The same things were measured in two ways. Each way mixes the same 11 hidden numbers, adds some noise and spreads widely along 8 directions of its own, which tell nothing about the thing.
In the rows, 128 means zero.
Some things both ways: the first way, then the second way.
[122 103 118 113 136 152 120 171  99 112 162 135  86 116 132 153 136 125
 100  79 115 117  79]
[119 122 133 141 161 137 133 126 108 100 105 170 145 107 137 139 128 136
  95 102 115 135 111 130 121]

[128 146 145 139  70 136 158 114 105 115 187 122 119 110 100 187 187 134
 172 175 130 116  94]
[136 130 142 121  81 112 153 127 123  78 145 145 116 110 143 117 140 118
 118 121 150 119 114 115 134]

[130 161 143 157 121 113 137 112 156 129 137 109 142 164 100 108 101 126
 102 120 154 133 163]
[145 109 130 142  90 144 171 158 149 154 104 113 107 160 154 157 122 134
 126 113 145 108  74 134 131]

[107 135 120 175 129  65 152 112  98 142  73 179 101 111 151 155 215 154
 130 114  93 126 114]
[146 107 149 124  99 121 105 114 136 107 163 155 157  99 105 137 132 143
 137 144  99 131 115 138 127]

[152 164 159 120 119 127 120 102 122 156 101 155 136 121 112 137 143 109
 142 164 145 149 149]
[152 184 104 154 110  98 219 124 138 122 116 120 158 152 103 165 128 167
 151 112 152 117 120 105 116]

[130 122 155 138 134 109 135 124 143 144 107 126 135 105 104 121  93 163
 132 147 151 122 134]
[ 64  88 156  89 114 108 119 139 110  80 155 100 134 113 127 118 134 112
 100 104  96 153  80 133 127]

[104 173 122 157 129 154 150 116 149 107  75 137 108 142 162 115 186 134
  84  71  76 119 108]
[125 116 104 150  98 164 138 139 114 119 128 110 118 139 137 119 150 120
 185 151 163 107 116  97 136]

[ 91 150 134 134 150  77  82  75  67 168 132 206 116  73 123 176 147 178
 139 162 111 131  91]
[109 160 144 145  86  70 141 119 151  84 142 117  97 128 105 160 133 161
  89 106 133 146  79 162  92]

[139 178  78 146 122 183 174  89 129 164 116 108 110  86 158 146 172 134
 124 116  82 139  97]
[119 105  85 189  93 138 138 131 118 128 134 137  97 144 151 128 131 134
 130 125 152 103 144 140  94]

[117 101 146 122 159 107 175 103 146 210  78 118 152 114 126 107  70 108
 121  98 125 120 159]
[127 144 100 110 212 120 172 102 137 128  70 129 141  80 114 107 143 156
 174  95 139  42 130 111 123]

[111  75 158  97 137 110 149 172 122 141 109 135 118 132 147 153 120 130
  85  80 119  88 135]
[133 124 127 120  92 104 133 139 109 129 141 146 132 123 141 136 114 114
 163 138 167 132 119 120 148]

[ 89 108 124 134 169 100 123 102 120 143 101 146 126 100 142 110 109 150
 123 109 103 131  91]
[144 174 112 153  86 151 174 114 118 131 110  99 142 108  99  87 196 132
  53 160 148 117 127 132  70]

[178 195  63 101 116 166 101 125 185  86 159 119 102 118 183 171 168 104
 180 121  72 115 132]
[128 103 108 136  90 138 139 139 117 164 164 123 171 151 145 131 107 137
 150 158 127 128 119 104 125]

[143  88 123 131 182 143 130  93 183 152 122  86 117 170 156  78  57  74
  93  21 135 133 169]
[123 136 137 141 117 114 114 100 140 129 137 162 103 113 152 132 121 159
  52 117 106 108 151 133  99]

[114 145 123 109 111 108 177 130 119 112 207 111 129  87 123 120 162 129
 200 169  99 137  89]
[144 179 147 121 121 125 167  97 184 100  89 115 111 103 124 166 134 178
 122 104  99  90 100 118 124]

[138 113 171 109 120 154 113 136 109 178 155 138 149 118 160 120 151 118
 147 134 125 120 155]
[ 96 136 124 156 155 140  90 101 129 149 152 157 123 117 134 143 105 146
 138 110 101 108 152  91 129]

[100 110  74 151 149 111 128 149 111  72 154 127 125 127 128 150 122 112
  97 128 113 122 120]
[158 134 104 163  86 149 155 133 101 137 160 169 160 133 137 111 120 124
  81 128 153 125 140 108 130]

[133 146 137  97 116 144  93 141 137 103 179 135 114 137 138 158 130 139
 147 111 116 100 113]
[ 93  88 133 101 151 141 129 149 133 125  68 102 116 134 174 143 138 142
 113 107  91 134  77 150 119]

[129 130 123  77 128 154 151 145 147 128 171 112 156  91 146 106 102 116
 195 161 104 136 113]
[103 116 148  96 143 163 124 127 139  92  88 102 137  84 130 131 149 115
 143  90  72 106 111 109 153]

[168 174 132 169 132 127 112 101 129 116  68 134 115 162  98 116 150 114
 100 135 167 160 140]
[148 119 142  86  67 121 152 140 100 126 156 134 167 120 129 117 150  98
 136 142 150 165 159 116 143]

[113  96 104 160 120 136 179 173 140 104 114 109 109 123 121  95 135 112
  87  66 113 125 128]
[133 122 107 202 121 137 183 133 127 112 145 147 122 161 135 151 121 157
 163 128 157 107  83 114 101]

[167 231 111 111  81 183 109  64 184 100 216 104 123 103 108 146 139 104
 199 172 109 138 129]
[116 129 104 159  96 144 158 144 110 153 145  99 139 179 151 116 137 152
  74 159 156 122 104  93  89]

[130  68 136  72 164 134 125 195  93 147 104 155 114 101 133 110  90 123
 118  87 129 117 111]
[ 82 141 138 102 154  68 153 104 118 106 154 135 125 123 122 149 114 152
 189 111 126 143 137 101 119]

[ 63 139  49 156 131 105 145 122  69  57 151 140 143 102 167 193 198 167
 127 194  68 110  66]
[146 130 102 156  71 165 172 150 121 139 100 119 124 118 151 110 149  88
 141 111 155  95 137 115 141]

[138 193 149 155 104 158 136 123 119 133 121 132 118 146  96 122 159 143
 109 129 144 141 106]
[123 139 116 177  80  91 225 147 138 100 118 109  75 189 139 173 128 163
 150 108 152 124  70 128 102]

[142 151 124 102 133 157 161 149 114 150  89 145  61  72 128 155 161 151
 131  91  93 124  49]
[114 106 153 109  69 114 210 170  98 100 155 115 152 179 148 149 134 107
 132 113 144 201  75 112 135]

[141 151 102 181 133 134 106 110 140 107 118 131 117 123 104 104 132 105
 106 121 135 147 150]
[ 83 127  96 154 236 147 166 111 106 100 111 139 171 120 124 132 126 170
 146  94 118 113 105 106  96]

[ 97 124  92  76 181 112 157 102 125 187 104 156 144  57 167 129  87 110
 146 127  67 137 121]
[137  94 123 136 117 164 128 163 154 154  80 115 132 141 160 175 110 127
 163  86 103 111  94 137 157]

[170 163  63  93 104 155 125 180 122  96 173 116 145  73 108 126 120 122
 190 209 124 146 119]
[168 156 106 135 119 140 155 107 144 168 132 125 189 112  93 126 138 153
 132 131 135  90 158 109 118]

[119 149 127 128 140 138 107 115 136 111 107 149 116 107 120 115 123 130
 118 109 109 121 117]
[123 151 157  90 102 113 110 113 160 127 189 119 132 128 127 134 112 140
 160 120 157 107 126  56 164]

[163 152 106 167 119 171 170  98 151 148 106  75 159 138  88  73 101  80
 140 145 156 161 147]
[143  99 120 126 110 147 139 122 141 143 118 135 107 110 163 108 149 126
 158 113 129  74 163 116 129]

Other things, the second way, with their names:
K536: [161 161 154 117 119 107 155 129 169 148 126 156 135 124 132 154 111 141
  92  64 136 108  96 122 158]
K477: [123 129 178 118 141 104 121 109 103  91 194 190 153  90 101 119 128 113
 120 126 169 125 140  76 127]
K46: [102 102 143 138 160 132 134 131 125 140  84 133 121 110 134 141 143 136
 135 124  58 116  80 142 106]
K577: [119 143 148 133 135 149 134 130 165 130 123 124 138 149 131 184 112 158
 160  85  80 135  85  92 162]
K620: [104 110 101 131  91 138 171 122 126 133 137  99 121 132 146 135 121 121
 163 108 138 131 139 146 117]
K709: [108  72 112 125 123 153  77 137  94 151 120 147 129  99 154 100 127  97
 126 135 113 104 152 132 133]
K62: [119 136 156 163  91 130 126 140 174  96 128 125 107 121 122 186 116 126
 148  59 124 101 113 106 143]
K933: [120 127 148  94 155 134 127 119 160 111 106 126 154  94 114 157 120 143
 137  68  70 125  97 136 159]
K96: [ 94 123 176 138 139  92 103 141 125 117 139 158 144 130 104 174 112 140
  58  85  54 175  71 137 122]
K721: [126 132 126 128  91 102 100 114 149  93 165 155 120 121 144 151  95 150
 138 110 116 134 114 133 148]
K927: [ 43  85 117 123 172  70 105 125  77  80 150 141 122 117 124 116 127 135
 151 118 102 145 114 136  95]
K261: [142 100 135 141 123 153 123 145 160 187 101 125 112 133 150 153 124 128
 152 105 138  76 124 120 132]
K857: [177 127 114 126  51 151 101 109 151 156 155 128 122 122 153 109 145 145
 140 185 143 107 158 128 125]
K726: [125 140 137 138 121 120 147  95 143 144 195 156 114 141 148 128 112 157
 156 124 140 107 146  74 127]
K54: [141  99 169 130  40 156 130 138 141 184 180 143 109 158 160 151 117  94
 132 123 129 154 147 100 154]
K986: [165 144 134 121  91 109 155 117 131  83 143 155 141 104 116 112 153 143
  90 119 135 116 134 127 124]
K760: [128 146  95 143  75  80  83  87 158  61 136 142  60  74 141 124 124 155
 175 129 159  52 167 142 121]
K180: [145 107 137 153 119 121 150 123 138 177 125 139 118 138 130 137 129 159
 111 150 114  78 122 119  91]
K525: [112 138 147 117 127  82  92 107 135 109 151 162 123  95 128 161  89 145
 136 107 134 108 150 111 132]
K882: [131 105 122 150 120 167  87 126 151 191 155 131 124 158 156 143 112 155
 136 128 113  76 168  68 134]
K155: [111 142 150 124 128 117 132 113 123 116 141 128 143  90 102 126 153 113
 160 119 129 106 168  77 122]
K971: [153 109 203  79  42 113 109 145 152 115 149 129 137  89 109 144 155  82
 121 102 105 151 131 130 162]
K471: [127 155 129 140 124 100 196 123 129 121 156 149 130 155 126 130 124 149
 126  85 123 107 131  70 142]
K511: [171 152 120 136  70 138 127 110 139 122 130 119 155  85 106 107 162 137
 105 168 145  80 157 119 102]
K833: [ 68 105 100 162 174 127 190 157  63  92 105 112 159 143 106 121 143 122
 129 108 104 131  78  97 108]
K532: [120 102 123 134 141 180 139 148  83 175 123 157 160 158 154 128 123 116
 109 125  86 149 128  80 155]
K944: [130 128  72 134 207 203 137 130 133 164  54 121 189 130 165 151 124 167
 160 101 121 108 146 124 126]
K737: [127 129 165  84  85  73  62 110 175 117 153 155 111  90 140 155  93 144
 137 102  73 122 116 142 166]
K110: [132 115 136 144 145 145 133 138 126 100  96 163 123 109 139 143 140 124
 103  78 127 119 125 138 126]
K67: [124 106 130 124 156 170 120 128 118 179 108 140 161 110 134 144 128 109
 175 114 122 120 169 106 135]
K899: [112 113 116 108 169 165 155 125  78 195 120 141 165 135 144  91 148 111
 136 142 125 134 155  86 123]
K658: [123 122 123 104 134 125 137 134 112  56 103 123 152  89 113 118 162 122
 162 120 131 118 108 127 136]
K45: [109 136 190 142 116 120 153 131 181 129 135 114 113 128 113 185 122 135
 106  65 107 108  96  99 120]
K264: [125 106 140 107 141 119  85 118 117 110 143 147 165  91 102 141 133 136
 181 149 134 115 150 110 126]
K563: [137 116 133 144 101 126 150 129 125 121 149 148 121 122 128 124 141 112
 173 111 135 116 126 106 141]
K636: [162 135 135 123  47 101  23 109 162  66 115 149  80  66 125 145 148 152
 116 162 131 120 133 199 116]
K691: [126  94 118 134 145 140  43 138 141 150 101 142 113 128 159 134 119 160
 106 137  84  85 101 130 136]
K335: [152 111 198  95  74 121  42 116 193 177 194 155 143 118 147 159  89 156
  53 119  65 107 128 100 150]
K403: [103 112 117 132 113 151 165 162  98 192 116  83 145 171 146 135 137 106
 165 159 171 137 109  92 113]
K867: [105 119 105 148 121 107 111 120 109 123 147 128 121 124 106 133 135 132
 184 136 145 116 154 123 111]
K310: [129 102 137 131 136 171 183 144 116 160 102 120 129 131 132 109 155 105
 127 115 128  98  91  97 135]
K414: [142 122  98 113 106 156 157 123 133 141  96 104 125 108 147 126 137 124
 182 139 183  94 129 145 126]
K395: [137 118 129 107  74 133 170 139 106 129  92 114 105 133 153 117 179 108
 138 153 137 180 106 179 109]
K960: [143 114 127 125  71 114 109 142 125 156 139 135 115 136 156 121 138 119
 142 159 145 120 132 121 132]
K413: [ 93 144 128 146 133  79 113 113 121 140 175 140 162 137 112 157  92 173
  83 134 114 139 123 118  86]
K129: [150 144 127 111 176 143 167 104 139 129  96 132 158  86  90 121 145 153
 143 117 130  75 102 118 122]
K340: [134 142 152 143  87  39 132 119 139  88 144 149  90 115 108 143 144 159
 103 132 143 120 106 155  80]

Some of these things the first way, each followed by its name:
[115 168 147 153 109 125 187 113 142 134  92 111 158 125 109 106 139 145
 110 168 135 139 142]
K833
[110 168 108 118 107 140 196 110 100 148 154 132 135  82 140 150 184 130
 177 164  77 116 110]
K471
[129 102 144 131 131 101 117 122 117 145 124 147 110 111 138 149 141 155
 144 116 128 112 116]
K335
[126 143 106 158 159  93  91  86 111 133 123 143 155 152  88  99  72 107
 136 156 166 172 123]
K180
[148 177  67  94 141 179  82 117  88 132 136 161 114  64 116 161 119 129
 158 168 101 141  65]
K927
[110  70 170 127 108 134 167 150 114 134 131 115 154 140 125 143 123 124
 108 134 154 108 150]
K760
[ 90  93 134 156 113  45 156 137  83  94 155 145 178 100  83 115 134 116
 130 222 154 136 197]
K944
[153 180 153 157 136 137 140 105 101 182  74 132  95 124  94 101 169 134
 107 109 132 148  80]
K395
[135 140 140 119 113 131 120  92 116 154 121 149 111 133 117 153 133 126
 128 100 135 128 119]
K340
[139 136 136 128 105 136 153  97 154 152 156 110 137 115 157 109 141 151
 163 124 126 138 153]
K45
[138 122 136 116 160 171 124 147 165 167 113 104 141 141 127  75  53 102
 117  68 128 130 118]
K310
[133 116 139  86 146 139 135 105 138 192 113 157 111  88 172 140 142  92
 180  82  71 115 113]
K857
[168 141 152 141 115 153 100 138 105 163 101 142 130 147 145 126 170 136
 115 135 153 144 143]
K67
[124 164 104 200 140 136 110  84 122 104 111 125 118 173 102 108 132 110
  61 102 153 160 139]
K110
[ 94 124 119 125 144 111 201 105 143 135  58 136 117  95 133 119 132 118
 109  95  89 129 112]
K658
[132 138 115 111 139 109  72 114 125 104 121 184 128 140 143 142 125 102
 143 124 130 148 149]
K264
[129 198 101  99 136 133  54  89 133 100 151 169 131 124 162 161 143 139
 150 153  91 128 115]
K403
[105 151 100 173 111 101 159  53 106 131 147 151  88  99 129 168 200 129
 142 109  95 139 102]
K477
[151 150 193 130 108 175 184 158 127 182  99 106 110 145 135 100 183 121
 101  87 124 123 118]
K532
[113 106  95 102 148 136 192 137 109 152 115 128 108  62 106 127 102 108
 146 112 100 137  72]
K986
[193  92 153  80 123 189 153 221 133 198 137  93 122  76 140 125  98 152
 158 131 150 117 118]
K620
[135 185 175 109 115 164  97  85 150 167 129 147 138 144 119 133 119 103
 123 110 121 123 143]
K691
[105 132 101 126 149 117 121 101 107 153 121 151 143 113 150 138 116 142
 124 127 107 131 122]
K261
